The rows come from 4 hidden closed curves, with some noise, and rows from the same curve form a group. Each curve winds through 8 dimensions. The rows are also pushed far along 6 directions, which tell nothing about the answers.
Known rows, each followed by its group:
[-22  -3 -12   9 -33   0  21  -2 -39  37 -52 -40  18  -2 -15  -2  -1   9
 -37  13 -32  16]
K799
[ -9  37  -4 -41 -17   0 -10  15 -25  16  -3  -2 -18 -25   1  -2  16  21
   3   6 -11  -2]
K460
[-13   8   4 -18   6 -11 -25 -13   6   3   1  23 -25  -4   6   4  18 -17
  17 -16  -8  -1]
K599
[-43   2   4 -25   7   3 -18 -41 -21   2 -25  19  -2   1   6   2  -4  -1
 -11 -28 -20  -1]
K168
[-31  -8 -17 -25  14  -6  19 -11  -7   6 -26 -15  14  -4 -29  14  25 -24
 -27 -14  25   2]
K599
[ 10 -23   4   6 -39  44  24  23 -55  25  -9 -22   8  -5  22  10  -9  40
 -41  33   8   3]
K599
[ -9  13 -14 -19  31   4  -8 -25   6 -18 -26  -1   3 -36 -10   0  -8   6
  -6 -32  -1 -12]
K799
[-16  -7   8 -19  57  10 -18 -29  28 -30 -18   9  17  -1 -28 -14  -5 -32
 -10 -38  -6 -13]
K168
[-35  -3   4  -9  -4  -3 -15 -25 -28  38 -11  12 -13   3  -1 -15  17  20
  -3   2  33   3]
K599
[ -6 -12  -7  17  11 -13  21  10  20  13   5  -9  16   2 -22   5   9 -25
  -2 -11  18   6]
K168
[ -9  26  -1 -31 -22   3 -12  16 -20  11   8  -1  -9 -24  20  -1   6  29
   0  13 -32   2]
K799
[ 16 -32   9  26   2   6  10  -2  18  -7  12  13   5  38   1 -15 -26   0
  22   8  -9  -9]
K599
[-15  10  25  -7 -13  12 -30 -29 -33  10  10  51 -30  -6  42  11  -1  39
  10   4  15 -14]
K799
[ 17 -19  13  10   1   9 -14   8  21  -8  56  -5 -22   4   5   5  22  -4
  -5   5  30   3]
K168
[-50  -1  13  38 -14 -34  13 -32 -17  42  -8  13  14  13 -11  11  10   4
  -9  -6  22   6]
K460
[-20   4  -1   8 -19 -23  22 -17 -15  12   4   5   7   9   3   9  10   5
  -4  -1  33  18]
K460
[ 20  -4  25 -33  48  47 -37  -9  -4 -39  24  22 -36 -25  20   6   6   6
 -13 -15  47 -32]
K460
[ -6  28 -31  -8  10 -43  26  15  34  -9  -9   1  38  -3 -15  -3  -8 -39
  24 -20 -23  23]
K168
[ -6  10   2 -17  -3   2  -3  -2   4   0  11  28   1   4   7   0 -14   1
  22 -15 -26   1]
K799
[ -4  20   0  -7  36 -12 -14  -3  31 -17   9  19  13 -15 -18   1  -9 -30
  10 -26 -13  -9]
K799
[ 17  -7 -26 -36  -1  22   9  48   5  -6  14 -55   1 -12 -19   0  22  -6
 -27  14  -2   4]
K460
[ -6  20 -26   2 -27 -40  38   9   2  10 -23 -18  24   7 -20   8  15 -24
   2  13  -5  27]
K799
[ 12   0   5  29  12 -13  -1   0  25  -5  25   3  -8 -10  10  19  19  -2
   3   5  34  -4]
K460
[-27   1 -19   1 -25  -7  42 -14 -25  35 -45 -35   7   6 -18  19  18  16
 -29  -2  -1  12]
K460
[-20  16   2 -17  14 -32 -26 -12  16 -10  38  34 -18  -9  20   7  20 -15
  27 -22  26   6]
K168
[ 17 -18   3  23   1   8  18  -7   4  -7 -17 -25  10  15  -3 -14  -8   9
 -14  20   1   2]
K799
[ 21  -3   6  -2  -7  40   4   4 -22   7 -20 -14 -30  -8  14  23   2  26
 -21   9  -7 -18]
K460
[ 26 -29  17   9  11  42   7  15  15  -7  30   2  -5  22  13   4 -14   7
  -6   7  -9 -12]
K799
[-10  -7  23 -19  -9  33 -25 -36 -41  -1 -15  24 -27 -13  50  -3  -3  36
 -14  -5  -4   3]
K599
[-54  20 -21 -49  -7   0 -17 -38 -34  30 -47  -1 -12 -18  -8  -1  16  20
 -15 -24 -14   6]
K599
[-27 -29  12  31 -13  13  12 -20 -37  40 -33 -10   4  13 -19   5 -10  12
 -30   1  -1 -12]
K460
[ -3  16  20  21  -5 -15 -30  -9  -1  14  21  36 -17  -1  11  -6   3   2
  24  -2  27   4]
K799
[  4 -25  14  42  18 -12  14   3  21  -4  11  -4  16  35 -16  -1  -5 -39
  -7   6  17  -1]
K460
[ 22  16   4 -40  12  28 -12  13   1 -32 -12   3  -4  11  18 -17 -23   7
   8  15 -54 -10]
K599
[ 30 -26  16  14   6  29 -13  16  12  -3  16   0 -27  17  16   3  -2  -5
   5  11 -13 -13]
K599
[ 20  14 -17  -8 -50   1  13  25 -13  13   2  -2 -17   0  24  23   3  14
  14  23 -31  13]
K599
[ 48 -41  21  44   5  50   4  11  -8  -2  -2 -11  -4  15  11 -10 -36  17
 -16  22   6 -18]
K168
[-12  43  -5 -16   1 -33   0  23   9   7   9 -11  15 -16 -19  -6  28 -20
  -2  18   9  15]
K799
[-18  18 -14 -15  -3 -20  -6 -23 -10 -19 -42  -1  15 -12   3 -15 -23   9
   8  -4 -55  -1]
K799
[ 12 -32 -13  10   0  21  37   8 -14   1 -25 -44  19  13 -21  -7 -13   6
 -33  12  10  -1]
K460
[ 29 -25   5  15  17  27   1   5   4 -14  13 -18 -23  -6   4  20  17  11
 -20   8  53 -20]
K168
[  0  35  -6 -22 -22  -2   4  10 -34   7 -30  -8  -6 -17  22  10  20  20
  -9  18  10  13]
K168
[ -3 -15  14  51 -20 -24  31 -10   4  20   6   0  -1  36 -13  17  16  -1
   2  22  28  -3]
K599
[-21  40 -10 -34  -5 -15  -2  -5 -16   7 -24 -12   1 -16   9  -9  17  11
  -8   1 -12  20]
K599
[  3 -13  28   0   9  27 -21 -23 -26   0 -16  15 -24 -11  27 -17 -15  19
  -7  -2  -8 -10]
K460
[ 24  15   7  13 -14 -18  -4  33  14  -5  37  -2   4  10  18 -16   3  -1
  18  40  -5  15]
K460
[-44   6  11  12   0 -38 -19 -41  -6  31  -3  34  -9  18  -6 -14  20  -6
  18  -4  39   9]
K599
[  5   0   7  -1  35 -12 -19   1  25 -13  36  27  -8  -1 -14   3  23 -28
  15   1  68 -15]
K599
[ 25  30   0  12 -50   1 -15  21 -26  13 -16  -4  -7  -6  30  -9 -22  16
   8  28 -56  23]
K799
[-42  33  -9 -50 -12  -2 -23 -25 -48  15 -45  -1 -19 -50   7   7  26  24
 -18 -23   0   5]
K168
[  4  14 -11 -29  -9  27  -9 -10 -21 -17 -31  17   0  -8  29   5 -43  24
   6 -12 -62  -9]
K799
[ -1  26 -12 -19 -45   4  -4  -3 -41  10 -16  -3 -23 -25  26  21   5  40
  -5  12 -16   4]
K168
[ -2  -9   4  23 -15  -3  16  13   9  12   7 -14  23  28 -24  -6 -15   2
   0  14 -33  -4]
K168
[-22 -12   1  31 -19 -34  13 -20 -10  19  -6 -10   0   4  -2   7  26   6
  -7  17  28   8]
K799
[ 24   6   7  20 -39   3   6  28 -20  21  26  12 -12   6  39   1 -12  25
  17  32   3  12]
K168
[  7  36  -7  -3 -14 -29  11  25   0  -4   1   6   9 -15   9   9  -5 -26
  12   2 -24  17]
K460
[ 17   2  22  23 -11  -1 -25   2  -8   6  38  44 -27  -1  38   0 -13  11
  30  11  16  -8]
K168
[ 52  10   0  16 -14  -3  -6  37  25 -10  40   3 -28  -9  19  17  18 -12
  23  16  19   9]
K799
[-13 -10  -1  -9   7   4 -16 -14  -9  -8   4   7   0 -28   6  -4 -11  -3
  -8 -24  -4  -1]
K460
[ 40 -23   2   6  17  26  -1  25  16 -13  41 -11 -21 -12  22  15  28   0
 -12  12  68   1]
K599
[  4 -14  38  23   1  22 -20 -16 -24  11  11  22 -29  13  16   9  16  15
 -14  23  53 -18]
K168
[  3  -5  -6   6 -56  10  39  27 -32  46   1 -12   3  20   9  12   5  26
  -6  28  -2  20]
K799
[ 19   2  17  28  -5   5  -4  -4 -10  -4   3  13  -6   1  29   6  -5   8
  -4  16  21   2]
K599
[ 32  -3  17   0  22  28 -33  -3  19 -47   8  -2 -15  -2   1  -6 -18   4
   1  -3 -24 -27]
K168
[ 11  13 -36   2  -3 -40  40  31  47 -10  18 -41  24   7 -18   1  14 -16
  14  -2 -10  25]
K599
[-42  -5  12  -3  26 -11 -10 -49  -7   4 -22  12  -7  -9 -16   3  25  14
  -8 -27  46 -17]
K168
[-21  26 -22 -18 -41 -43  15   9  -6  18  11  -4  -4 -17   5  14  24  -7
  13 -14 -12  36]
K460
[  8   7  14  -2  -6  21 -18  -4 -21  -6 -21   5   7   4  26 -32 -40  26
  -2  24 -56  -3]
K460

New rows. What belongs after each?
[ -3  -3   6 -23  -9  16 -24 -18 -20 -13  -9   9 -15  -8  28 -10 -11   5
  -5  -9 -32   9]
K460
[-41   5  -7 -51  15   0   8 -23 -16   6 -32 -10   6   7 -19 -12  25   1
 -19  -5  10   2]
K599
[ 13  18 -10 -33 -15  29 -20  -6 -24 -16 -35   4 -13 -34  35 -10 -45  34
   7 -16 -93  -4]
K460
[ 20  38  -3 -26   3  -8 -21  16   5 -23   9  36  -2 -10  13  -5 -12 -11
  32  15  -8  -5]
K599
[-10  -3 -33 -47  24  10  12   5   4  -7 -17 -30  13 -15 -12  -7  19  -8
 -22 -14  23  15]
K599
[ -3 -17 -27  18  21 -13  22   2  26   5   0 -29  20   5 -32   7  12 -17
 -13  -9  44   4]
K599
[ -8  23 -26 -17  17 -25  34  18   9  -9 -12 -39  34 -10 -24   2  29 -20
 -25   7  40  22]
K599
[-33 -27  11  -5  43  -2 -19 -44   3 -13  -8   0 -14 -10 -13   0  30  -4
 -20 -19  51 -22]
K799
[-24  -3  -6  -4 -21  -2   4  -6 -30  39 -15  -5   2  -1   0 -15   5  28
  -6   9  13  10]
K599
[-29  36   5 -48 -35   9 -43 -21 -44   9   1  33 -31 -29  34  13   4  32
   3 -13 -31   4]
K460
[ 14  12  16  12 -14  -5 -11  24   2  17  37   8 -27  -4  12   7  20  12
  16  20  16  -6]
K460
[ 14 -10  -9  -3 -12  37   5   4 -20  -2 -21   2   4  10  20   5 -46  29
   0  -7 -41 -12]
K799
[  2 -21 -10  -3  19  15  28   2  12 -15   5 -35  10  -3 -20  21  19   3
 -33  -6  33 -10]
K599
[-49  39 -14 -39  30 -37 -11 -30  14  -3 -12   6   2 -20 -32  17  47 -22
  -6 -24  36  -1]
K460
[-26 -20 -14 -16  11   0  -2 -26  -5  11 -17   0   1   1   0  -8  12  -4
  -8 -20  26  15]
K599
[ 32 -23  34  30 -25  17 -22  14 -11  14  37  13 -46   8  30   3  21  16
  10  34  30  -7]
K799
[ 21   8  21 -11  15  15 -25  -3  -1 -26  33  32 -29 -11  28   7   2   2
  10  -5  31 -12]
K460
[ 17  22   2 -32   1  29  -2  27 -14  -9  13 -12  -6 -13  22  -3  -1  31
 -11  18  -6  -4]
K460
[ 13 -29  13  55  -4  -5  26  18  18  20  30   4   8  39   0  13  -2  -4
   9  21  27  -7]
K168
[ 31  -1 -15   9   7 -11  -3  12  34 -28  18  11   9   3  19  -9 -24 -16
  32  -8 -17  14]
K599
[ 21 -14   8  24 -17  -7   6  11  13  -3  32  24  -4  23  15  -3 -13   1
  33  16   0   0]
K599
[ 24  36  -4  -3  -3 -21   6  19  35 -19  23  23  10   2   6   7   0 -20
  32   9 -14  12]
K168
[-34  32  -9 -37  22 -36 -15  -6  20 -11  17  20   2  -7  -9  13  30 -37
  11 -23  13   7]
K168
[  0   9  12  -4 -22  13  -5  13 -28  29   6  -4 -23  -9  11   4  13  31
  -6  20   4  -8]
K460
[-25  32 -10 -11  -2 -55  -2   5  25  -4  27  -2  18   1 -42  -7  26 -43
  11   1  12  18]
K168
[  2 -25   9  40  -7 -11  -5 -16  10  -5   6  13   1  31  15 -10 -23   6
  22  -1 -11   0]
K799
[ 12  10 -10 -34  41  10 -17  -3  25 -39  -1   7   1 -28  10 -16 -15 -11
  11 -34 -14   0]
K168
[  4  -3  -1  -1   8 -19 -11   6  28   1  33  15 -30   2   0  21  41 -28
  20  -6  35   0]
K599
[ 34 -24  22  33   9  25 -11  12  14 -12  48  12 -18   8  14   4 -18  22
  12   7  23 -25]
K460
[ -7 -21  -3  11   3   9  20   5   4  10  -4 -16  16  11 -15   4 -10  -4
 -16  -3 -19  -7]
K799
[-13   0 -20 -15  -3 -10  38  13  -5   3 -14 -23  25  18 -18   9  11  -7
 -14  16   7   5]
K799
[ 25  43 -14 -23   6 -19 -21  37  22 -21  23  15   3 -29  12 -18 -15  -8
  40   2 -28   5]
K599
[ 17 -27  21  48  -6  28  -7 -25 -12   7 -10   8 -14   0  31   7 -26  37
  -9   9 -10 -17]
K460
[  1  -1 -19   9  44 -28   9  -5  50 -28 -13 -20  25   0 -40 -11   1 -41
   4 -14  -1  -4]
K460
[-13  35 -14  -1 -27 -47  -2 -16  -3  -1  -1  17  -9 -18   8  18  15   0
  24  -9   6  15]
K168
[ -8 -28   6 -12  -4  33  20   5 -21  10 -21 -40   9  18  -6 -11   4  13
 -42  26 -21  -1]
K799
[ 18  15  14 -41  24  34 -21   3  -2 -21  15   8 -24 -18  27   1  27  17
 -11   7  37  -4]
K168
[-19 -14  21  23  19 -22 -38 -45  16 -13  14  46 -17  10  11  -8  -4  -8
  32 -30  17  -9]
K799
[  1 -13   2  41 -13 -29  34   9  12  29   9 -20  -2  34 -13   2  31  -5
   3  27  43  13]
K599
[-21  31 -10 -27  14 -17  -8   3  11  -4   5 -10  12 -29  -8  -7  13   0
  -5  -8 -15   5]
K799
[ 32  11   8 -26   2  35 -18  41  -5 -16  27 -24 -14  -8  -7   0  13  -3
 -24  34   3 -10]
K168
[-21   5 -14 -25   6  -9  14  13   3   6  10 -19   7   8 -10  17  34 -19
 -21   0  23  10]
K168
[-27 -25  16  45 -24 -25  27 -22   5  35  17   6  10  39  -4  10  21 -13
  -8   8  23  24]
K799
[-55  -3   3 -16   2  -6   7 -45 -29  30 -34   3  -4   8 -33   6  25  13
 -21  -7  27 -15]
K599
[  6   8  23  33 -45 -13 -20  -9 -18  13  15  19 -20   5  14   8   7   0
   5  20   1  13]
K168
[ -8  -2  -7   0 -13  11  13   7 -11   9 -14 -24  21  -1   4 -16 -28  31
 -12   8 -55   0]
K799
[ 22  22 -10 -22   5 -17 -18  13  29 -36  11   4  -6 -10  15 -11  -4 -28
  25  -4 -43  16]
K460
[ 17  28 -17   0 -22 -22  18  58  16   4  31 -27  18  -4  -8   6   7  -8
   8  23 -20  14]
K599
[ 20  -1  -2  30 -41  -7  14  26 -16  10  11   0   5  -1  23   9 -26  -1
   7  15 -31  16]
K460
[  3  -4  10  19 -41   5   6  10 -27  18  21  12 -13  11  26  24  -8  10
  -1   4  -5   9]
K460
[ -9   6   7  34   0 -41 -12 -19  21   0   6  29  -1  -5   2  -3  -4  -9
  39 -27   1   3]
K168
[ 50  -9  -3  41  -9   4  15  21  16 -19  12  -9   0  13  14   7 -24   4
  12  20  -1  -3]
K168
[ -4 -32 -13  26   5 -10  21 -18  14   1  -5  -8  18  11   0  -6 -10  -4
   0 -15  21  16]
K599
[-28  15  -4  -9  -5  -2 -25 -43 -25  10 -30  21  -7 -23  13  -1 -13  24
  -2 -23 -10   0]
K599
[-49  -6   0 -17 -11   2  -9 -42 -35  22 -47  -8  -1 -18  -3  -1   8  11
 -29 -18 -31   6]
K799
[-15 -23   9  13   4   7  14  -6  -7  14 -11 -19  18  21  -6 -23  -2   7
 -17   0   9  13]
K168
[ 15  13   2 -51  10  34 -23  33  -9 -10  15 -13 -22 -30  13  -4  16  21
  -8  15 -10 -17]
K799
[-20  -1  -4   1 -19   1  10 -35 -21   0 -26   7   5  -8   7  14 -15  24
  -9 -15 -22  -2]
K599
[ 20  -5  25  43 -45  -1   7   9  -4  20  26  16  -8  33  32   9  -2  -1
   6  36 -18  21]
K799
[-51  14 -16  -3 -33 -57   1 -28 -10  21   6  12  15 -19   5  -2  15  -6
   9 -20   0  38]
K460
[  5 -32  15  24   3   4  -6  -4  20   0  45  -8 -11  13  -8  -4  13  -5
  -7  -2  30   3]
K168
[-13  14  20  30 -32 -29 -10  -7 -26  31   4  24  -8 -10  31   3  10   2
   4  24   5  17]
K460
[-46   4   7   6 -18 -28   4 -23 -11  31   0   5   5   8 -25   4  25   9
  -2  -2  14   0]
K168
[  3  12 -20 -28 -31  28  16  32 -39  25 -10 -19  -4  -6  14  20   3  32
 -16  12   2   5]
K799
[ 20  45  -3  -9 -34 -15   1  33  -3   3  31   9 -22   4  12  35  28  -4
  15  29  16   7]
K460
[  8  27  -9 -18 -27   4  -9  18 -21  18 -13   3  -1   9  18 -23 -18  24
  16  29 -36  11]
K599
